There are 12 hidden switches. A switch that is on adds its own fixed numbers to the row, and there is some noise. The rows also spread widely along 14 directions, which tell nothing about the answers.
In the rows, zero is written as 128.
Known rows, each followed by its switches (1 for on, 0 for off):
146,124,158,154,129,136,141,102,139,133,147,117,142,110,167,111,136,118,123,108,165,146,116,151,116,107,132,119,125,96,145,130,131,107
1 1 0 1 1 1 1 1 0 1 0 1
93,115,108,140,125,128,156,67,148,109,149,106,137,113,135,142,140,118,179,124,124,152,157,124,122,107,122,139,134,126,125,128,122,131
0 0 0 1 1 1 0 0 0 1 0 1
116,120,79,163,151,129,180,77,110,93,144,130,135,87,133,130,102,132,155,84,121,114,160,108,110,159,118,111,140,128,131,141,153,147
0 0 0 1 0 0 0 0 0 0 0 1
142,119,169,120,110,124,119,130,152,157,144,119,122,139,113,123,143,96,137,122,105,129,133,116,128,136,154,148,108,137,112,114,119,131
1 0 0 0 0 0 0 0 0 0 1 0
131,154,129,130,111,150,110,106,141,117,126,121,130,129,123,122,126,125,131,135,160,139,122,158,116,105,94,112,110,108,130,118,121,127
1 0 0 0 0 0 0 1 0 0 0 1
157,143,182,127,130,142,113,129,158,162,136,123,90,140,126,100,167,87,149,145,123,109,111,152,130,126,154,192,112,156,134,131,107,117
0 0 0 1 0 0 1 0 1 0 0 0
133,129,114,148,119,144,150,138,136,93,121,106,155,91,102,125,80,134,98,146,162,146,124,132,135,112,104,102,88,103,143,142,142,139
1 1 1 1 0 1 0 0 1 0 0 1
140,131,125,127,137,141,130,122,136,113,129,131,122,129,95,121,110,135,129,128,140,115,120,142,138,123,112,110,121,123,127,130,136,136
1 1 1 0 1 0 1 0 0 0 0 0
116,119,146,151,143,130,134,123,130,119,130,125,94,121,141,131,96,104,156,116,143,154,112,123,144,114,111,125,96,119,140,133,114,109
1 1 0 0 0 1 1 0 1 0 0 1
114,115,156,160,144,115,138,80,132,129,143,138,124,113,152,110,125,103,133,88,134,133,116,144,139,143,115,170,132,102,125,135,155,85
1 1 0 1 0 0 1 1 0 1 1 1
108,122,103,130,163,117,114,83,114,135,111,154,114,126,148,120,135,126,133,96,117,106,167,132,159,157,103,126,150,120,104,119,144,120
1 0 0 1 1 0 1 0 1 1 0 0
122,90,115,116,148,126,149,109,126,137,115,101,140,79,169,112,150,135,114,116,155,139,184,110,123,133,160,120,152,113,143,111,128,132
1 1 0 1 1 0 1 0 1 0 0 0
133,152,139,131,115,153,127,128,147,117,135,114,112,110,130,127,129,116,148,149,151,125,99,160,139,99,110,139,106,131,138,156,110,127
0 1 0 1 1 1 1 0 0 0 1 1
98,112,125,142,123,119,125,104,148,129,120,125,153,102,122,128,98,121,109,130,149,155,147,130,139,134,103,124,113,92,105,123,151,125
1 1 1 0 0 0 0 0 1 0 1 1
124,139,139,131,136,141,128,133,110,123,116,119,84,118,146,133,122,104,152,111,151,128,111,139,135,111,109,142,97,132,147,141,112,110
1 0 0 1 0 0 1 0 0 0 1 1
151,112,173,137,151,126,140,139,138,139,138,152,131,105,140,99,124,123,98,108,163,122,98,166,162,138,125,167,146,93,136,154,154,114
1 1 1 1 0 1 1 1 1 1 0 0
133,114,142,136,136,160,139,132,120,109,125,118,88,80,152,119,75,127,160,111,131,133,82,126,138,133,102,161,105,141,131,152,110,104
0 1 0 1 1 0 0 0 1 0 1 1
116,170,124,133,127,117,117,106,127,158,149,144,121,125,139,138,162,104,142,92,122,111,143,144,131,151,118,125,118,129,110,141,135,158
1 1 0 0 1 1 0 0 1 0 0 0
159,144,127,150,138,141,109,108,123,132,115,125,89,86,157,73,86,141,136,115,109,107,122,135,139,175,117,152,124,130,106,122,150,119
1 1 0 0 0 1 1 0 0 0 0 0
134,96,168,133,124,151,131,85,125,118,134,115,102,146,112,104,101,124,137,83,112,134,82,113,135,111,114,162,127,126,108,116,116,73
0 1 0 1 1 1 1 0 1 0 0 0
134,144,143,139,108,133,115,101,131,143,140,128,150,124,146,117,146,111,116,104,123,125,142,139,130,132,128,126,127,121,111,123,131,131
1 0 0 1 0 0 1 0 0 1 0 1
102,118,120,136,118,122,151,111,123,128,129,107,146,73,180,134,121,130,137,107,151,160,145,130,125,131,132,124,133,108,126,131,145,130
0 1 0 0 0 1 1 0 0 1 1 1
140,117,152,140,136,115,168,133,112,143,124,101,125,100,95,98,96,117,90,85,127,128,113,123,99,164,146,206,99,119,115,121,187,111
0 0 0 1 1 1 1 1 1 0 0 0
146,111,112,117,131,159,141,71,154,116,140,127,143,108,119,90,146,158,136,129,141,111,151,140,118,135,139,122,180,122,119,109,133,142
0 1 0 0 0 0 0 0 1 0 0 0
125,163,132,113,113,152,106,132,92,129,116,136,113,138,143,143,125,120,131,81,139,121,105,149,129,116,87,110,109,135,115,135,111,129
0 0 0 1 0 0 1 0 1 1 0 1
137,109,128,141,143,122,142,106,161,135,131,119,119,123,109,107,133,111,147,144,128,122,161,128,131,139,147,131,133,125,122,120,131,139
0 0 1 0 0 1 0 0 0 0 0 1
112,121,145,129,152,102,121,124,173,170,131,134,117,120,146,126,177,84,141,160,156,131,181,146,152,131,154,142,124,120,136,130,115,145
1 1 0 1 0 0 1 0 1 0 1 1
136,124,125,136,142,136,113,107,155,115,118,139,107,140,110,107,136,115,136,160,140,109,139,146,173,123,114,114,125,117,131,129,114,115
1 1 0 0 0 1 0 0 0 0 1 1
137,96,123,122,167,121,135,154,127,146,93,133,87,71,169,97,93,134,145,125,153,132,159,132,134,162,132,152,135,121,123,129,130,138
0 0 0 1 0 0 0 0 0 0 0 1
114,119,127,141,120,133,128,123,141,107,133,126,145,74,118,120,73,133,117,132,123,137,118,130,166,149,98,151,120,112,106,147,150,133
1 1 1 0 1 0 1 0 0 0 0 1
109,132,120,149,124,124,125,85,125,114,132,119,125,112,117,122,102,117,136,105,114,133,137,118,146,143,105,133,120,116,106,128,145,122
1 1 1 0 0 1 1 0 0 0 0 1
132,130,126,118,127,130,152,121,125,109,140,109,130,115,109,136,148,116,131,118,125,108,131,122,138,135,141,123,132,139,141,142,134,141
0 1 1 0 0 1 1 1 0 0 1 0
133,156,140,125,101,149,103,133,127,123,114,114,131,147,96,136,137,100,108,135,141,120,115,142,136,104,102,117,81,128,129,135,114,120
1 0 1 1 0 0 0 0 0 0 1 1

New rows. What belongs after each?
101,161,108,114,125,121,116,109,105,133,127,124,108,129,155,156,163,113,157,95,138,130,157,129,130,119,113,95,123,131,130,130,112,151
1 1 0 0 0 1 1 0 0 0 0 0
117,147,106,142,125,129,104,80,126,119,115,128,124,136,118,114,138,113,123,117,119,112,157,131,152,136,99,117,119,119,110,124,128,118
1 1 0 1 0 1 0 0 0 0 0 1
114,111,125,123,108,140,147,110,142,112,156,122,160,68,169,138,116,138,154,120,124,150,143,126,141,128,127,131,158,122,117,144,118,160
0 0 0 1 0 0 1 0 0 1 0 1
135,132,155,127,119,137,112,120,143,146,132,132,128,126,123,116,123,118,130,118,130,126,111,156,135,131,118,148,129,123,98,129,136,123
0 0 1 0 1 0 1 0 0 1 0 1
151,130,148,166,147,144,129,111,138,126,135,141,117,130,160,117,112,114,138,119,157,131,114,151,139,109,113,91,117,105,142,139,118,112
1 0 1 1 0 1 1 0 1 1 0 1
106,141,148,123,104,121,104,96,148,161,132,105,125,107,168,129,165,100,148,131,122,144,156,132,128,125,135,166,123,129,112,123,119,129
1 0 0 1 0 0 1 0 0 0 1 0
137,125,134,148,132,141,145,102,119,105,141,137,116,110,113,105,89,131,129,90,126,118,106,130,148,137,103,141,131,113,118,143,141,119
1 1 0 1 0 1 1 0 0 0 0 1
145,130,121,145,156,153,149,75,148,106,125,115,128,112,135,87,169,129,131,151,174,107,141,171,120,116,137,146,150,119,169,122,138,103
0 1 0 1 0 0 1 1 1 1 0 1
111,132,128,172,142,109,121,121,121,140,131,148,141,105,203,159,115,91,128,98,145,140,156,118,138,135,112,51,108,102,130,155,122,137
1 0 1 1 0 0 1 0 0 0 1 1
133,151,129,156,154,129,144,113,140,148,131,137,95,88,136,105,113,114,153,119,146,105,122,166,116,166,123,175,121,130,121,146,165,134
0 0 1 0 0 0 1 0 1 0 1 1
83,117,131,136,166,85,136,111,131,148,135,165,99,156,118,161,158,73,159,98,125,119,161,130,167,136,115,143,130,121,114,152,124,135
0 0 0 1 1 1 1 0 0 0 0 1
135,141,121,167,129,147,127,59,151,123,154,132,147,155,136,133,158,99,148,119,123,114,150,124,107,112,124,62,121,131,128,122,101,127
0 0 0 1 1 0 0 0 1 0 0 1
123,105,148,144,132,120,126,78,138,126,139,129,125,122,139,102,138,110,127,107,106,126,140,125,162,150,132,166,149,113,113,112,140,97
1 0 0 0 0 1 1 1 0 1 0 1
115,112,146,165,134,117,93,74,184,133,123,112,111,135,120,103,104,97,151,173,101,145,152,122,162,123,112,142,100,119,101,113,116,99
1 1 1 1 1 1 1 0 0 0 0 1
155,131,118,156,132,158,161,102,115,90,134,122,150,71,111,81,115,140,80,112,148,90,104,150,148,158,126,166,147,112,145,152,177,108
1 1 1 0 0 0 1 0 0 0 0 1
109,87,151,148,185,93,117,118,105,134,98,151,68,133,185,123,98,99,151,85,129,146,136,114,167,142,106,142,118,103,129,126,128,74
1 0 0 1 0 1 1 1 0 1 0 0
116,133,127,92,147,111,124,132,112,153,118,143,102,133,124,127,180,109,135,98,143,106,166,147,165,138,134,148,149,128,125,133,124,147
1 1 0 1 0 1 1 0 0 1 0 1
138,133,131,132,113,146,144,96,129,107,158,137,150,142,76,121,137,120,108,98,123,104,122,129,151,123,119,114,137,120,120,136,130,138
1 1 0 1 0 1 1 0 1 0 0 1
113,124,120,147,108,134,124,86,133,111,134,94,124,102,147,124,84,126,158,115,105,159,148,97,123,125,113,108,106,125,109,112,117,130
1 1 0 1 0 1 1 0 0 0 0 1
95,101,91,123,174,92,162,120,126,113,115,121,96,96,118,136,104,122,163,119,135,138,195,108,146,151,123,130,127,119,134,123,141,156
1 1 0 1 0 1 1 1 0 0 0 1
132,137,145,135,146,114,118,108,151,158,136,142,118,125,146,114,157,102,137,126,127,112,154,143,129,158,143,147,136,129,117,121,138,139
0 0 0 0 0 0 1 1 1 0 0 0
137,102,155,119,141,141,130,131,132,114,126,143,112,143,120,122,137,115,125,128,150,124,115,137,166,99,120,136,136,114,145,139,106,109
1 0 0 1 0 0 1 0 0 0 0 0
121,126,92,141,127,148,178,70,107,94,142,100,130,87,122,121,128,131,143,88,110,105,145,106,122,149,135,144,144,142,132,133,145,130
0 0 0 1 0 1 1 0 1 0 1 1
100,109,132,118,152,111,181,155,114,131,133,126,122,88,103,144,121,116,119,96,182,146,127,144,140,122,124,174,121,101,146,160,157,145
1 1 1 1 1 1 1 0 1 0 0 1
123,121,140,147,135,125,137,112,152,126,137,152,138,118,111,115,103,123,116,123,164,131,118,160,147,129,105,133,131,90,115,139,158,123
1 1 0 0 0 0 1 0 0 0 1 1
116,127,136,149,118,126,136,109,121,114,123,98,124,112,140,127,112,106,132,116,117,146,120,116,133,125,121,153,85,126,137,131,139,94
1 1 0 1 0 1 0 0 0 1 1 0
136,136,125,123,135,130,103,90,159,147,125,126,108,139,135,116,108,136,174,130,122,138,164,132,93,137,115,88,127,129,93,85,120,156
0 0 0 0 0 0 1 1 1 0 0 0
118,91,162,118,140,111,142,157,142,158,123,120,108,96,127,114,112,103,134,120,144,153,126,128,134,143,146,192,112,123,119,128,133,122
0 1 0 0 1 0 0 0 0 0 0 1
173,146,156,153,134,145,115,144,172,136,154,153,131,115,120,104,130,106,118,164,138,97,111,167,175,131,126,117,122,120,133,168,118,150
1 1 1 1 1 1 1 0 0 0 0 1
150,121,103,125,130,153,134,81,139,107,131,117,124,129,88,104,123,136,152,125,101,96,159,116,123,143,125,109,146,147,107,112,119,147
0 0 1 1 0 0 0 0 0 0 0 1
117,166,124,140,93,134,110,64,154,143,143,100,142,130,142,120,156,119,160,127,125,145,157,148,96,118,128,111,120,128,103,101,129,140
0 1 0 0 0 1 1 0 0 1 0 1
130,133,140,134,145,133,155,140,84,119,138,170,123,107,137,127,112,124,108,52,159,109,91,160,152,140,98,152,142,103,131,167,158,123
1 0 0 1 0 0 1 0 0 1 0 1
136,129,142,139,102,155,121,94,160,110,137,105,139,135,112,114,101,131,144,147,127,149,118,136,125,98,112,112,109,124,113,110,113,123
0 1 0 1 0 1 1 0 1 1 0 1
134,153,174,149,97,151,114,63,151,144,161,108,139,129,139,100,159,106,133,112,120,132,90,159,117,111,128,193,119,128,118,123,134,84
1 1 0 1 1 0 1 0 1 1 0 0
139,134,135,134,134,131,121,110,170,156,123,108,117,111,142,100,167,110,136,167,168,130,157,159,126,116,148,134,121,112,141,119,123,127
1 1 0 0 1 1 0 0 0 0 1 1
126,120,99,150,146,133,148,93,124,100,127,131,138,126,109,127,113,127,122,109,133,113,152,115,138,138,120,69,135,117,125,126,138,137
0 1 1 0 0 1 1 0 1 0 0 1
133,116,148,104,118,127,112,143,161,134,108,99,118,128,99,113,145,110,119,176,127,124,143,132,160,124,148,150,115,137,125,121,120,126
0 1 1 0 0 1 1 0 0 0 1 0
119,169,114,119,111,124,123,105,137,145,129,122,138,153,48,123,152,108,107,120,127,108,152,151,123,134,110,154,100,125,98,118,154,153
1 0 0 1 1 1 0 0 1 0 0 1
159,119,140,133,106,162,111,139,146,110,117,126,159,80,121,92,79,150,73,152,133,118,102,143,175,140,105,124,133,109,102,147,134,132
0 1 1 1 1 1 1 0 1 0 0 1
143,121,136,145,138,145,138,105,138,110,137,128,130,118,131,115,138,120,124,126,149,117,116,142,148,111,121,118,133,113,147,151,121,116
1 1 1 1 1 1 0 0 0 0 0 0
134,128,156,117,146,118,123,129,157,153,124,114,106,138,111,113,157,101,145,143,147,133,144,150,121,128,144,162,106,132,142,108,130,122
1 1 1 0 0 0 0 1 1 1 0 0
131,89,124,90,135,135,157,161,105,118,103,118,103,78,121,115,67,168,124,98,155,143,125,125,136,131,114,150,140,105,117,129,147,144
1 0 0 1 0 1 1 0 0 0 1 0
120,125,153,164,136,114,147,112,152,122,162,151,149,130,103,132,130,87,119,123,111,114,112,135,159,142,125,162,117,123,122,164,149,120
0 1 0 1 1 0 1 0 0 0 0 0
112,149,135,136,123,130,135,132,145,113,159,155,139,97,105,136,130,106,126,132,128,109,106,158,184,137,98,179,125,125,125,181,138,147
1 1 0 1 1 0 1 0 0 0 0 1
88,161,144,132,88,135,96,119,110,131,119,111,154,131,149,167,153,87,98,108,156,154,115,143,140,84,88,119,85,107,127,148,111,109
1 0 1 1 1 0 1 0 0 0 0 1
155,120,164,136,152,123,105,154,142,149,102,138,89,111,134,85,98,106,117,141,127,113,120,146,153,162,124,180,108,128,114,129,134,111
0 0 0 1 0 0 1 1 0 0 0 1
142,126,140,108,115,134,106,108,127,138,111,114,129,143,124,107,145,123,114,114,121,119,149,134,135,131,128,126,135,125,105,101,121,122
0 0 0 1 0 1 1 1 0 1 0 1
147,107,175,119,99,153,103,110,146,145,152,109,100,118,153,114,82,129,178,101,83,157,107,105,133,120,122,134,117,141,86,103,82,126
1 0 0 1 1 1 1 0 1 1 0 1
127,127,138,132,137,131,125,122,138,136,129,132,113,110,152,123,122,118,157,122,121,127,125,142,135,136,116,157,119,134,118,140,127,126
0 0 0 1 1 0 0 0 0 1 0 0
139,167,105,162,151,130,108,100,88,134,104,139,93,134,176,124,141,98,135,82,113,82,139,122,118,170,116,84,102,147,129,133,132,109
0 0 0 0 0 0 0 0 0 0 1 0
107,139,106,170,159,106,128,51,156,138,144,138,110,134,142,119,169,84,178,125,106,107,184,127,130,163,136,130,133,140,122,123,130,128
0 1 0 0 0 0 0 0 0 0 0 1
124,151,150,144,153,107,118,127,149,161,153,176,103,157,128,142,141,89,159,106,137,114,130,159,156,142,116,105,116,118,114,144,129,148
1 1 0 0 0 1 1 0 1 1 1 1
108,108,124,174,136,142,132,41,132,94,142,114,124,131,158,123,126,107,162,106,113,135,128,107,132,118,118,108,130,127,131,120,112,78
0 1 0 0 1 0 1 0 0 0 0 1
125,145,126,111,111,123,102,130,127,145,105,116,129,138,118,127,125,121,125,119,118,128,146,131,118,145,121,111,97,136,98,105,138,138
0 1 0 0 0 0 0 0 0 1 1 0
136,152,134,106,119,140,142,114,139,124,165,122,121,124,71,129,149,115,154,109,121,104,131,142,125,136,125,152,130,146,123,137,124,171
1 1 1 1 0 0 1 1 1 0 0 1
127,173,166,146,86,139,117,147,131,145,143,124,161,123,109,142,131,93,76,111,160,136,77,162,133,112,103,131,73,101,122,160,143,121
1 1 1 0 1 1 0 0 1 0 1 1
127,121,157,124,116,141,102,106,142,128,101,84,104,117,132,100,138,110,116,154,128,135,120,132,150,120,129,184,107,125,134,108,125,77
1 0 1 0 0 1 1 1 1 0 1 0
154,116,148,140,120,144,124,120,118,132,109,94,116,126,121,92,100,116,106,106,115,128,127,101,118,138,143,122,97,135,115,101,123,103
0 1 0 1 0 1 1 0 1 0 0 1
105,131,119,164,165,108,141,96,133,125,122,160,120,118,139,123,136,100,130,121,147,112,140,155,147,146,106,164,129,108,132,159,161,113
0 0 0 1 0 0 0 0 0 0 0 0
152,146,152,152,105,160,126,102,146,107,157,128,127,141,114,120,121,110,145,128,118,115,94,141,140,106,112,121,116,134,125,145,103,123
0 0 0 1 0 1 1 0 0 0 0 1
138,110,137,161,139,141,123,86,163,109,129,135,143,127,122,95,122,115,110,154,127,112,134,139,172,132,122,122,130,113,129,125,134,96
1 1 0 1 0 0 1 0 1 1 1 1
